The rows are grouped in 3 different ways at once. Each group adds its own fixed numbers to the row, and there is some noise. The rows also spread widely along 11 directions, which tell nothing about the answers.
Some rows, each with its group in each grouping after it:
[ 17  17   5 -14 -18  41 -14  19  -5 -25  10   4  13   5  -6  30 -10 -11
  -5  12 -16 -10   3   1  -2 -21   5   0  13 -43 -19 -10] => L J Z280
[  0 -13   5  -5   9  19 -13  15   4  -1 -10   3  22   0   5  14 -18   1
   0   3 -10   1   5  -9   3 -13  -4   7   9  -4  17   5] => E F Z599
[ 21  22  -7  -1  41  32  17 -13   8   2 -43  10  -1   5 -26  21  -4 -16
  25  -5  -1 -20  24  39  13   0   2 -26  15 -37 -39 -22] => D V Z877
[-13 -11 -10   4  11  -5   1  -8   5   4 -25  -1   8  -8  -8   9   2 -13
  -6 -17  -4 -19  12  10   9   9  -4 -13  13 -18   7 -16] => Y V Z599
[ 18  38  -3   0  -3  28  -2  15 -15   2 -25 -39   7  -2  -9  19  16  -1
  -3  -4  16 -37   2  37  -1 -13 -16 -24  18 -39 -16 -16] => N Z Z991
[  5  12  -6  -2 -16  12   9 -19  -1   7   5  13 -12  14  18  -2  20   3
  -1  16  -9   4   5  12  19   6   4 -16  -1 -36  -7 -20] => Y U Z24
[ 13  -4 -14  16 -22 -27 -10 -12  19 -23 -65  12 -28  -7 -37   2   8 -21
 -34  32 -10  12   5 -17  35 -26  11  18  48 -49  34 -34] => E F Z24
[  6 -20   2  21 -10   8  -7 -24 -22  12   7  14  -3   2  13 -13 -32  -9
  -6   6  26  19  -8 -41  26 -39 -14  24  -9   6 -10  26] => L J Z991
[ 28 -10 -13  19  21   7   3   7  -5  13 -33  -9  13   8  11 -10   5   8
   3   2   8  18   8   4   5  -2 -14 -16  -1   6  12 -13] => N Z Z280
[ 23  -4   2   9  -8   7  -4 -22   6   4 -26  -7 -10   5  -9   1   0  -1
 -16  13  27  11  -2  -4   7  -8  11   0   7 -26 -12 -25] => D W Z877
[  1   7  -4  -3  13  20  -4  11  -7   0   3 -14  26   4   6  16   2   1
  -3  -8  -6 -17   9  12   2   3 -14 -22   7 -17 -14   2] => Y U Z599
[ 26 -14  -4   7   0  13 -12 -12   9   5 -13   3   1  11   6   6 -11  -5
  -6  -7  -2  14   5  -4  -3 -13   1  -7  -1 -13  -4 -25] => Y W Z24
[-11  14  -2 -13 -31  11   3  14 -16   3  48  14   9   1  28   9   6   6
  -2   0 -29 -15  -8  -5   1 -13 -14   2  -1 -16   8   4] => E Z Z24
[-10  22  19 -14   5  58   5  14 -23  20  -8  22   0  10  34  -2  -6  11
  26  26   2  12  11   1  25 -16 -14  16 -10  -4   6  20] => Y V Z877
[  7  19  -8  20 -19   4  10 -32  -1  12 -15  18 -33   3 -10 -11 -11 -23
  13  -2 -13  -9  -9  -3  18 -35 -12  12   8 -22 -16  -4] => E J Z599
[ -2 -13  -4   5 -17   8 -21 -24 -10   5   2 -24   3  -7   8   9   6  -8
 -35  -6  39 -17 -11  -4   9 -11   4  -7   8 -44  -8 -24] => N W Z991
[ 14  -2  -3  -7 -15  22 -10 -10  16   1 -16  -6 -12  13  14   7  19  -6
  -2   4  -2   5   0  23 -12   3  10 -19  -2 -32   7 -47] => Y V Z877
[ 32  12   6   1 -10  17   6  27  -7  13  10  -6  15  12  13   2 -17  17
  21 -12 -21   5   5   3 -22 -10 -19  -9 -13  26  -1   9] => Y Z Z24
[ 11 -11  -1 -10 -23  -9  -3   1  11  -5   6 -14  17  -2  -9  10   7   3
 -21   0  -6  -7   0   4  -9  21  12 -22   4 -24   0 -23] => N U Z599
[  9  -1  16   2 -27 -23  24  -7   6  25 -18 -23   6 -14 -15   1  -2  18
   7 -32   9 -27   8  12 -20  31  15 -10  -4  12  14 -12] => D Z Z24
[ 36 -32 -21   8  -7 -23  -4 -13  20   3  36   0  15   7   1  15 -36 -17
  -1 -67 -49 -16 -18  -2 -50 -15 -16 -20   3  26  -8 -26] => D U Z24
[-36  10 -16  15  10  10  -6 -12 -44  20  30  -5   6   0  44   2   3 -12
  -9 -28  -4 -40 -28  -8  16 -49 -59  14  22   1  10  26] => D U Z877
[  7  10  22 -14 -46   3   4  -3   4  12 -16  -5  -9  -9  -7   5 -10   4
  -3  -8  -5 -15  -3  -3  -8   0  17  16   7 -12  22 -20] => N W Z24
[-30  53   9  -7 -16   6  19   1 -36   1  25 -13  13 -19 -18  19  16  -2
  -4   0  16 -66   7  16  28   8 -12 -19  16 -49 -44  27] => N J Z599
[  4 -45  -3   3  34  29 -12 -52   6   4 -26  10  13  -1  -8  19 -17 -16
 -16  -7  43   8  15  -5  20   7  33  -2  -3 -50 -23 -22] => D Z Z877
[ 27   1   1  11  31  48  -8 -19 -10  12  -5  -2   4  17  14   3 -21   2
  13   5  29  12  10   7  14 -21  -9 -14  -9 -17 -42   9] => Y F Z991
[ 24  -2   9  -9 -26  16  -8  16   0  -6   2   1  12  -3  -7  13 -33   0
 -12   1 -11   4  -5 -17  -8 -20   0  18   9  -4   1   2] => D U Z991
[-24  -9  -3 -12   6  58 -21 -21 -14  -1  14  55 -13  17  40   8 -27 -24
   2  10 -27  16 -13 -26  26 -57 -13  43  12 -31  11  13] => Y F Z877
[ 16 -12  -3  14 -20  16 -27 -18 -15  -4  36 -29   7   9   4   7   0   5
 -36  21  49  15  -5 -16   9  -5   4 -22 -13 -37 -49  -7] => Y V Z599
[-16  11   7   6   0 -12  21  -4 -13  24 -44 -11   2 -14  -5   1  11  10
   4 -10  13 -28  14  10  19  11  -3   3  15  -6  30   0] => D Z Z24
[-12   8  -2  15 -22 -37  22 -17 -14  10  16  12  -1 -24 -23  -7  -7  -5
 -19 -12   5 -26   3 -23  28  -5 -10   6  15  -9 -13  16] => E W Z24

New rows. What belongs after each?
[-31   9  -1   5 -14 -20   3   8 -23  -2 -10   5  12 -25  -7   5   9 -10
 -24  -4   4 -33   6 -11  30  -2 -18   7  25 -21  14  19] => Y J Z991
[ 30  19  -4  18 -22   2  -4  -5  -5   3 -24 -33 -12   7  -8   2  19   7
 -13   9  19  -1   1  11   3 -10  -6 -17   8 -25  -9 -22] => Y Z Z24
[-27 -22 -29  17 -29 -37 -18   7 -15  -3  40  -1  10  -4  29  -7  23  -5
 -43   8 -11  -1 -24 -28  12 -19 -35  -3  11  -7  29  -4] => E V Z599
[-21  33   0   1 -14   6   3  33 -30  12  25 -15  21  -3  25  -1  15  16
  -4   9  -4 -25  -8  -4  12 -18 -40  -1   9   3   9  25] => E W Z599
[ 20   5  -4  10 -20  37 -22 -12 -26   8  48 -11  -3  20  34   9 -23   1
  -7  -5   3   1 -26 -17  -5 -53 -24   8  -2  -9 -27   4] => D U Z24
[ 15  -3  15  -1  33  48  -2  35 -10  20 -46  -6  29   6  31  -1  -7  20
  26  13   2  16  21   9  13  -4 -15   7  -3  18  36   5] => E U Z280
[-26  54  23  -7 -13  13  37  -8 -27  22 -25   5 -13 -25 -24   0  -8   0
  16  -1  14 -52  13  12  40  -4  -4  17  24 -25 -11  37] => N F Z991
[  3 -12 -30   7  10 -18   6 -14   1 -13  15  19  10   3  -7  14  10 -18
 -19  -7 -22  -7   5  -3  15  -7  -7 -24  14 -33 -13 -17] => L Z Z24
[ -5  -1 -11  -6   8  13   1  -7   1  -5  10   1  21  -1  -7  27  -5 -10
  -7 -18 -11 -27   2  12  -6   3   4 -16  10 -35 -17 -12] => D Z Z599
[  6   9   6  -1 -51  16 -32  -5 -16 -26  13  -8 -10  -3 -11  26 -13 -20
 -36  17   5 -11 -16 -30  13 -50   3  25  25 -52  -8  -7] => L J Z24
[-25  31  14 -25  11  48  18 -10  -2  20 -36  16  -9   0  14  17  11  -4
  35  -5 -12 -33  25  42  21  15  14  -7   5 -43  10 -22] => Y V Z24
[ 23  19 -16  13   7  -2  29 -12   9  14 -34  17 -20  11  -9 -10  -3 -18
  33 -22 -36  -9  -1  18  -5 -25 -23  -5  11  12   3 -12] => L Z Z877
[  4 -17   3  -2 -20   8 -24  23   1 -15 -29 -16  14 -12  -6  19  -8 -11
 -25   1  -5  -4  -1 -13  -5 -17   2  16  26 -14  40 -23] => L V Z280
[ 18 -46 -24  23 -12 -62   5 -10  19  -4  18   5  17  -6 -17 -14   8   1
 -35   6   5  26   6 -25   5  25   2 -31  -6   4  -7 -18] => E V Z599
[-14 -19 -35   9  19  28 -10  -8  -9  17  17  55 -11  29  63  -8 -28 -25
  23 -11 -62  21 -28 -21   5 -68 -49  25   2  18  32  -1] => D V Z599
[  0   6  -1   8  17  13   9  -8 -20  12  -5  11  13 -14 -12   4 -28 -10
  -2 -16   7 -20   8 -11  22 -17 -14   8  13 -11 -22  17] => N W Z280
[ 12  29  13  19 -29  24 -18 -12 -10   9 -69 -37 -31   0 -13   1   3  -9
  -2  11  28 -14  -5   8  12 -34  -4  18  20 -33   9 -16] => Y J Z599
[ 27   1   8   4 -15   5 -17  10   0 -14  -6 -19  11  -4 -26  21 -22   0
 -20  -5   3  -7   5 -11  -7 -16   0  -2  20 -14 -13   1] => Y F Z24
[  2  12  -1   7 -22 -24   8  15 -14  -2  -5 -25  13 -14 -13   2   9   3
 -22  -1   8 -24   1  -4  12  -5 -20  -7  23  -4   6  11] => L U Z991
[ 60  19  -1  23  -7 -24  14   3  24  -7 -91 -36 -12  -3 -60  -6  17   4
 -13  32  38  12  25  18  16   8  14 -27  23 -26 -14 -38] => L W Z991
[-15   2   5  -1 -14  37 -12 -19 -18   5   9  14  -9  -3   5   7 -21 -13
  -8  18  14  -2  -4 -20  33 -32   0  25   3 -39 -18   9] => E V Z599
[ 20   5  -1  -1   2  17 -12  17  -4  -6   7 -23  25   0   1  24  -3   2
  -7 -12  -9 -22   5  12  -7  -9 -13 -19  12 -16  -8 -12] => E U Z24
[ 29  10  16  12 -14  28  -9 -14  -8  20 -68 -37 -19   2  -8   0  -2   7
   2   9  37   2   4   8  11 -19  10  10   6 -21  15 -23] => N Z Z24
[  7   5   4 -30 -43  27 -22  27   2 -19  12   1  11   3  11  32  -4  -6
 -17   0 -40 -10 -11  -1 -21 -17   9   9  13 -36  29 -29] => N Z Z24
[ 29 -28 -18  -5   5   7 -16  16  15 -21  24  32  23   1 -10  20 -40 -27
  -6 -22 -49  10  -4 -19 -21 -31 -17   1   9   4 -11 -12] => E V Z877
[ 17  43   5  -8 -42  13   5  17 -10  -4  34  -1  -4   7   3  13   1   1
   8  -4 -33 -24  -4  11 -16 -16 -16 -13   3 -15 -22  -1] => Y J Z24
[ 31   7 -10  13  15   9  -7  34  -4   4  -4 -38  29  13  20   8   9  12
   6 -17  -5 -10  -2  19 -27 -14 -34 -32   6  20   7 -16] => L W Z280
[-20 -39 -16  -6  27  32 -23 -11  -3 -10   8  30  23  -6  20  23 -15 -26
 -19  -7  -8  -1   6 -10  21 -14   4   6  11 -43   7 -19] => E V Z280
[ 23  16   1   6  -6  11 -13  37  -1  -8 -56 -16   5  -3  -9   6   2  -4
  -5  14 -19  -1   1   0   7 -34 -28  16  34  -1  35  -9] => E U Z877
[  8 -14  -8  15 -23 -13 -15 -16  -4  12 -16 -24 -12  -3   7   1   2  -8
 -18 -19   9 -12 -14  -4  -3 -21 -12  -4  12  -6  22 -29] => N V Z24
[ 28 -15  -3  19   2  20 -17 -11   1   8 -27 -27   4   1   3   3  -8  -4
  -9 -10  17   1  -1   3  -1 -18  -6  -1   9 -13   2 -23] => E U Z280
[ 26 -18   5  19 -16   4 -30 -23  15  -1 -83 -57 -15 -12 -29  11  12 -10
 -34   1  61  -4   7  17   4   1  23  -9  20 -48  11 -56] => Y V Z991
[ 15  13   6 -10  -8  -9  31   7  13   4  -6  35   5   1 -16  -3  -3   9
   9  12 -22  11  28   1  13  26  15 -13  -4  -8 -11  -4] => Y W Z24
[ 25 -20  10  22 -12   1 -12 -14  -1   8 -50  -9 -12 -12 -25 -10 -22  -8
 -15  13  36  21   5 -28  22 -26   1  24   9  -1   5  -4] => E V Z877
[ 22 -11  15  -2  11  13  12 -17  26  10 -68   2  -1 -14 -49  10 -38 -14
  20 -23   3  -6  30  11  -2  16  28   1   4  -8 -11 -17] => Y V Z599
[-19   8  15   7 -12   2   9  12 -33  24  -5 -11  14 -12  18  -9  12  25
  -5  18  29  -7  10 -14  34   1 -13  13  -1   2  24  28] => E Z Z24
[  6  -3   6   3  32  67   3 -37 -17  25  12  25  -1  18  17   4 -48 -13
  36   0  16  12   7  -9  27 -36  -4   9 -24 -12 -51  22] => L V Z599
[-40  13   7   8 -32   7  -4  -9 -37  14  16  -1  -7 -17  23  -1   7  -5
 -17  -6  12 -31 -10 -17  24 -17 -19  24  12 -21  14  21] => Y J Z280
[ -5 -50 -36  17  41 -31  -3  -9   9   2  38  14  39  12  28  -4  17   5
 -18  -5  -6  15   6  -8   7  20 -18 -47  -9   4   0  -6] => E F Z599
[ 15 -12 -19  -5  -1  -5  -4   3  19 -18  -2  12  16   7 -12  18  -5 -11
 -17   3 -31   4   2  -1  -4   4   6 -15  16 -28  -3 -26] => D U Z599
[-20 -20 -24   5  33  14  -1 -22 -13   4  37  23  27  -2  12  15 -11 -19
  -6 -22  -7 -17   3  -7  18 -11 -15 -14  -3 -29 -30  10] => E Z Z599
[ -7  -6 -10  15 -13 -18  -1 -24  -2   0  -6 -11  -4 -11 -23   5   0 -16
 -24 -12  14 -18   3  -4  13   1  -1 -11  14 -29 -19 -10] => Y V Z599
[ -9  -4  20 -24   6  31  13   0  10  16 -14   1  28 -12  -5  21  -7   8
  19 -16   1 -25  24  24  -4  38  31  -9 -13 -23   2  -7] => E Z Z599
[  6   2   2   1 -31 -28   9   3   4  -6  -3 -16  11 -19 -29  11  15   6
 -27  -2   7 -20  12   1   4  22  14 -15  11 -30   1 -16] => E Z Z24
